The rows of a group lie close to one hidden flat surface of 9 dimensions, which passes through zero. Surfaces can cross.
Some rows, each with its group after it:
[  5 -13 -16  56  12  -2 -46 -42  48  20  14 -24 -17  33   9  16]
beton
[  6  20   6 -21  28 -26  18   3  15 -11 -30 -20  -1  11  -4   2]
gefid
[  8   0   9   7  -3   2   1  14   8 -16 -11  -1  12  26 -11   8]
veze
[ 21   4  10  -4 -57 -10  -4  45 -13 -13   2  28  34  23 -18  18]
Nafaf
[-21   3   8 -26  -5 -12  24 -26  -4 -10 -22  -3 -11  58 -42  -6]
Nafaf
[ -3  -6   1 -17   6  -4 -16  -2 -13   7  -4   8   6 -28   5 -12]
Nafaf
[-27 -48 -34  -4  -2  48 -20 -54  21  21   3   3 -28  -9   5   8]
Nafaf
[ 11  49  64  20   0   2  13  53 -36 -18  10 -12  -3 -55 -25 -34]
gefid
[  1  18  34 -22 -11  12 -10  10   8 -52  28  36  16  11 -29  27]
veze
[ 55  -4  42 -18   1 -18   3  18  16  -9 -11  -6   5 -61   1 -12]
veze
[-63  18 -28 -39   0  46 -24  21  19  15   8  -8   3  -6  -3  46]
beton
[ 49 -48  28 -18 -10  27  10 -24  41 -36  10  20   7 -15  10   4]
Nafaf
[ 46 -22  11 -20  -4   9   4  -3  33  -6  -3   4  -9 -58  -7  13]
beton
[  2  -6  30  11   4  13 -21 -21  21 -12 -25  -7 -28  61  -9 -20]
nunav
[-10   7 -20  26 -21 -15   1  -5  12  27 -19 -27 -24  30 -30  16]
gefid
[ 28  33  -1  -6 -11 -12  40  50   3   5   0 -15   8 -10  10   9]
beton
[  7  -9 -20  26   0  -5 -23  -4 -12   5 -19  16 -17   9  13 -12]
gefid
[ 15 -20 -16 -16  -6  39  64 -16  31   6  -2 -21   1  52  39  -2]
Nafaf
[  1 -13  16   9 -15  -7 -28 -46  13   8 -11   5 -34  34 -18  -9]
beton
[ 39  -1 -14 -16 -22  -5   9  -1  25  12  -1  10  -4  34  36  12]
veze
[ 12  -1   9  -8  31 -14  28  25   8  -9 -12 -33  47 -22   9  -6]
veze
[  8  15  30 -34  53  -1   2  -7  32 -41  25  -5  28 -20  21  11]
veze
[-21   8 -33   5  -2 -13 -30   0 -19  38  -5  -1  -9  -7  23   0]
nunav
[-18  29 -15 -19 -13 -36 -14  19 -40  12  10  26   2 -29 -12   6]
nunav
[  2   6  22   1   4  34  17  35 -10  -7  -9  -7   7 -21  11 -21]
gefid
[ 31 -29  -9  36 -25  -4  47  13 -22  -8   7   9  29   8  -4 -17]
beton
[ -3 -37  17 -43 -18  14  24 -45  34  -3  39 -14  19  -8 -22  28]
gefid
[ 24  18  28  13 -15 -16  23  12 -22 -26  13  19   8   9 -12 -13]
nunav
[  5   5  23 -35 -12   0  19  11  -1 -29   9  15  24  -4 -24  14]
nunav
[ -5 -20   3 -34  25  -9  32 -11 -20 -23 -36   9   5  -9  -2 -27]
veze
[ 21 -11  -5  11 -17   6  15  14 -11   9  12   6  -3 -44   4  -3]
beton
[ 18  -4  -7 -25  15 -10  -5  -3  34 -13 -35   1 -15  14   5   6]
beton
[ 19  23  40  -3  27 -22 -15  -1 -17 -35 -14  24  -6  22  13 -35]
nunav
[-18  -1 -20  -8 -19  11  -8  12   0  -3  14  14   8   2  -5  29]
gefid
[ 17 -35 -16  24   5 -23  -6 -17  -1  -6 -10  16  22  36  14  -9]
Nafaf
[ 27  -7  -7  -7 -23 -19   5  -6 -20 -10   6  39   5   7   4   3]
veze
[-10 -14 -38  19 -36 -10  11  -9 -38 -11 -10  51  -8  52 -17   1]
veze
[ 19  21  45 -12   3  -7  -2   4 -12 -28   4  13  -2   6  -4 -17]
nunav
[  8 -29 -16 -17   3 -10  -6 -48  14  22 -41  -1 -39  31  17 -19]
gefid
[-15  21  -1  -9  73   1  37 -31 -17  10  48 -20   6 -71  65 -34]
Nafaf
[ -7 -18   5 -17 -18  25   5   1  -1  10 -31   4 -38 -15 -17 -12]
veze
[ 25  -4  29  10  -5   6 -19  -6  30   9 -49 -19 -53  -5 -28 -15]
Nafaf
[ -4  -9  -5   1 -25  25  -5   3  31  15 -10 -15   2  59   6  13]
nunav
[ -3 -15 -17 -11 -22  45  83  18  14  12 -30 -34 -20  11 -18   2]
nunav
[  3  10  -1   5  63   2  -5   7   5 -17 -37  -5  10  18  55 -34]
nunav
[ -4  34  23   8  29   0  10  10 -34 -10 -35  11 -50  -7  17 -56]
nunav
[-18 -16 -11  15  24  35  53   9  15   4  11 -47  44  10  19  -2]
beton
[  2  -8  15   2  27  -5  13  -4  20 -12   1 -30  23 -10 -15   8]
gefid
[  0   9   6   9 -13  20  19  30  -8  -6   2  -2  19  15  -1  -1]
gefid
[-14 -31   4 -60  40  41  17 -30  19 -45 -51  20 -19   8   5 -15]
veze
[ 16  13  38 -11  47 -17 -11 -25  61 -15  -6 -42   0  23   7  11]
beton
[ 10 -17 -10  29  30   3  13  26  14 -23 -57 -23  21  24  -4 -13]
gefid
[  7  19   0   5  -5 -12 -19   9  17   3  14  -2 -10   2   0  19]
beton
[-21 -18 -13 -37  31   0  24 -18  19 -53 -26   1  33  52 -20  23]
Nafaf
[-18 -44 -14 -24  52  -6 -28 -26   3  14 -44 -11  10 -36  39 -32]
Nafaf

New rows. What belongs after each?
[-21   6  53   2  19  14   6 -17  -5 -49 -17  -2  -9  49 -51 -14]
veze
[-33 -15 -32  14   6  26  -5  11 -16   9 -18  -1  -4 -31 -14   2]
veze
[ 11  14 -12  56 -22  -4 -36  13 -14  29  24   3 -17 -23  13  -2]
Nafaf
[  8  25 -13   0  40 -18   2  31   2  -4 -13 -15  21 -10  34  -1]
beton
[  4 -11  19 -24 -26  20 -23  26  27  -8 -39   1 -14  -6 -34  21]
Nafaf
[-17  -1  -5  37  10  -5 -21  -4 -26  -2  18   8   4 -33 -19  -6]
veze
[ 25  -7 -16 -24  12 -28  24  12  -3 -18   1  19  36  -1  21   4]
veze
[ 13  42  34   1  32 -17  79 -23   9 -79  58   4  18  44 -37  21]
Nafaf
[ -6  22  -6  10   3  10  -1  25  -1  27   1 -19  -9 -19  22  -2]
Nafaf
[ 10  37  10 -11   6  27   9  67  21 -23  22  -8  31 -41  10  33]
Nafaf
[-11  -4  33 -34  30  55  10 -19  23   5 -24 -32 -53 -48   4 -28]
nunav
[ -3   8  -6 -18  22  -6 -10  -5  -6   5   0   7 -12 -15  32 -12]
gefid
[-23   6 -34 -20   0  -4 -12  19  -4  25 -10  -3  14  11  29  10]
nunav
[-52   8  -4   8  35 -20  18 -13 -56  -8  10 -12  19 -35 -34 -19]
veze
[ 13 -54   4 -54  12  -1 -13 -78  22 -19  32  33   9 -19  18   7]
gefid
[ 19 -39  31 -21   0  -2 -43 -14  17 -44 -22  35   5 -20 -41  10]
Nafaf
[-36  52 -13  23  -3 -10  11  12 -16  -3  21  -9 -14  36 -36  26]
Nafaf
[-43  24 -27  -6 -26 -39  -5  26 -53   7   6  16  36  34 -15  11]
Nafaf
[ -2 -11  62 -65  16  59 -20  -4  61 -40  28  -6  33 -31   8  31]
nunav
[  0  -5  20 -46  -9   3  34 -22  -8 -11  14   6   6   6  -3  -6]
Nafaf
[  2  18  19   0   5  -7   4  -4 -12  -6  13   1 -10 -18  -5  -5]
Nafaf
[ 15  -9  -7 -37 -17  -5  21   8  -8  -1 -12  19   6  -6   6   4]
veze
[-15  -9 -31  -3   1 -14 -20  -5   5   1 -17   0  13  22  -4  18]
nunav
[-24  30 -20  -2  23  -1  39  -4 -23  21  29 -22   5  -4  36 -10]
Nafaf
[-18   5  -7 -26  35 -20  -3  20 -14  14 -39 -20  24 -13  28 -20]
Nafaf
[  2   1 -17  48   5  -1 -12 -15 -23  34  16  -3 -33 -45  14 -24]
nunav
[-19   2 -33  44  36 -21 -55   0 -11   1 -18   1   5 -14  -5  -2]
Nafaf
[-26  27 -35  -9  33  22  -9  54   0   4 -62  -6 -16 -21  20  -7]
gefid
[-39  -3   2 -19  22  25 -12 -17 -20 -20   7  20 -13 -41 -17  -7]
veze
[ -9  31   5  24  23 -27   2  18   3  -5  40 -29  53  18   7  15]
veze
[  6  11  -1  15  -5   8 -19  28  18   2  14  -8  15  -8   8  22]
veze
[  8  29   5  60  12   2 -29  16 -23 -27   3  32  -8  38  21 -23]
nunav
[-15   9   4 -23  14  14   4   5  16  -1 -13 -13 -11 -15  -5   0]
Nafaf
[ 22  -6  42  21 -10   3  19 -20 -10   9  18 -14   3  14  20 -39]
gefid
[ 31 -18 -26  49  -1 -42 -11  -4 -21  44 -15 -14 -10 -38  18 -32]
veze
[-44 -14  -1 -62  54 -33  -9 -18 -16 -42 -42   8  35   3 -28  -4]
Nafaf
[-26  27 -24 -11  -6 -16 -31  12 -21  34 -25   7 -18  26  27 -11]
nunav
[ -7  -7   4   5  -2   8  -2 -13 -14   2 -11   2 -22  -9 -14 -15]
veze
[-29  27   7  40   3  28 -29 -11  27  26  18 -46 -19  42   0   5]
veze
[ -7  10  27  -6  45 -42  35   4 -31 -42  10 -12  58  -7 -22 -15]
veze
[ -4  45 -10 -10  25  15  40  66   9   6   1 -33  27 -14  44   6]
Nafaf
[ -9  -5  -1 -31 -10   8  11  17 -19 -18 -16  25   9  -8 -10   2]
beton
[ 43   1  32  24 -19  13 -21  10  40  14 -21 -22 -24  19  -5  -4]
veze
[  3 -26  15   7 -44  21  -3  -3 -12 -10  26  23  16   1 -25   6]
gefid
[  2   4 -20 -35   8  25   3  24  13  13  -4   0 -15 -71  19  14]
beton
[  6  -2   4  36  44  18 -16 -28  34   2 -11 -29 -48 -18   0  -7]
Nafaf
[ -6  -3 -18   1 -14  18  12  15  10  18   9 -10   6   6  16  10]
nunav
[ -2  40  44  -9  -9 -23 -11  23  -8 -19 -17  -2 -25  -3 -60   7]
Nafaf
[ 37 -11  -8  24  -9   5 -55 -30  25  -2  25  45 -33   3  39   6]
veze
[ 12 -29 -34  14  16 -36 -24 -26  11 -17 -27  23   0  27  -4   9]
gefid
[  4 -16 -21  18  22  -8  13 -23   4 -14  12   4  15  29  17   1]
Nafaf
[  3  13 -20  -7 -48   5 -14  26  15   4   7  23  -5  26 -15  49]
beton
[ 18  -5  13  14  -7 -31  50 -20 -26  -2 -34  -9 -39   2 -47 -29]
nunav
[ -6  10   2   1  -9 -14  15  17 -25  20  12 -14  10 -39 -14  -3]
veze
[ 15 -35   9   8  -9 -23 -50 -35 -22  15  -7  24 -11 -29  -4 -29]
Nafaf
[-10   1  -5 -12  27 -21  31  -8 -16 -14 -10 -10  21  20   1 -17]
veze
[ 15   9  12  26   8 -32 -51  13 -36 -26  -1  44 -21 -65 -36  -1]
gefid
[-41  13   4   2  12   8   4  14 -25  -6  17 -15  19 -36 -32  -1]
veze
[-23 -11 -17 -62 -33  70  11   9  57  50 -36 -40 -58 -23   0  30]
beton
[ 18 -77  -8 -45 -25 -14  16 -35  -5 -19 -26  39  51  55   8  -9]
Nafaf
[-35  21   3  14   3  -7  20  19 -10  10  12 -36  27  23 -20   5]
veze
[  8 -18 -20  12  -7  31 -18  61  28  -4 -23  -3  32 -24  -5  31]
veze
[ 20 -21  15  44 -50   4  14 -27 -13  25  26  -3 -23  14 -29 -19]
beton
[-56 -11 -59  17  20 -12  -4 -43 -32  31  13  -5  -4  25  16 -10]
Nafaf
[  6 -11  20   7  19  -2 -22 -39  20   6   0 -14 -27 -11   0 -16]
beton
[-33  30  -5 -22  50 -10  -5   8   0  -2 -28 -23  12  34  31 -11]
beton
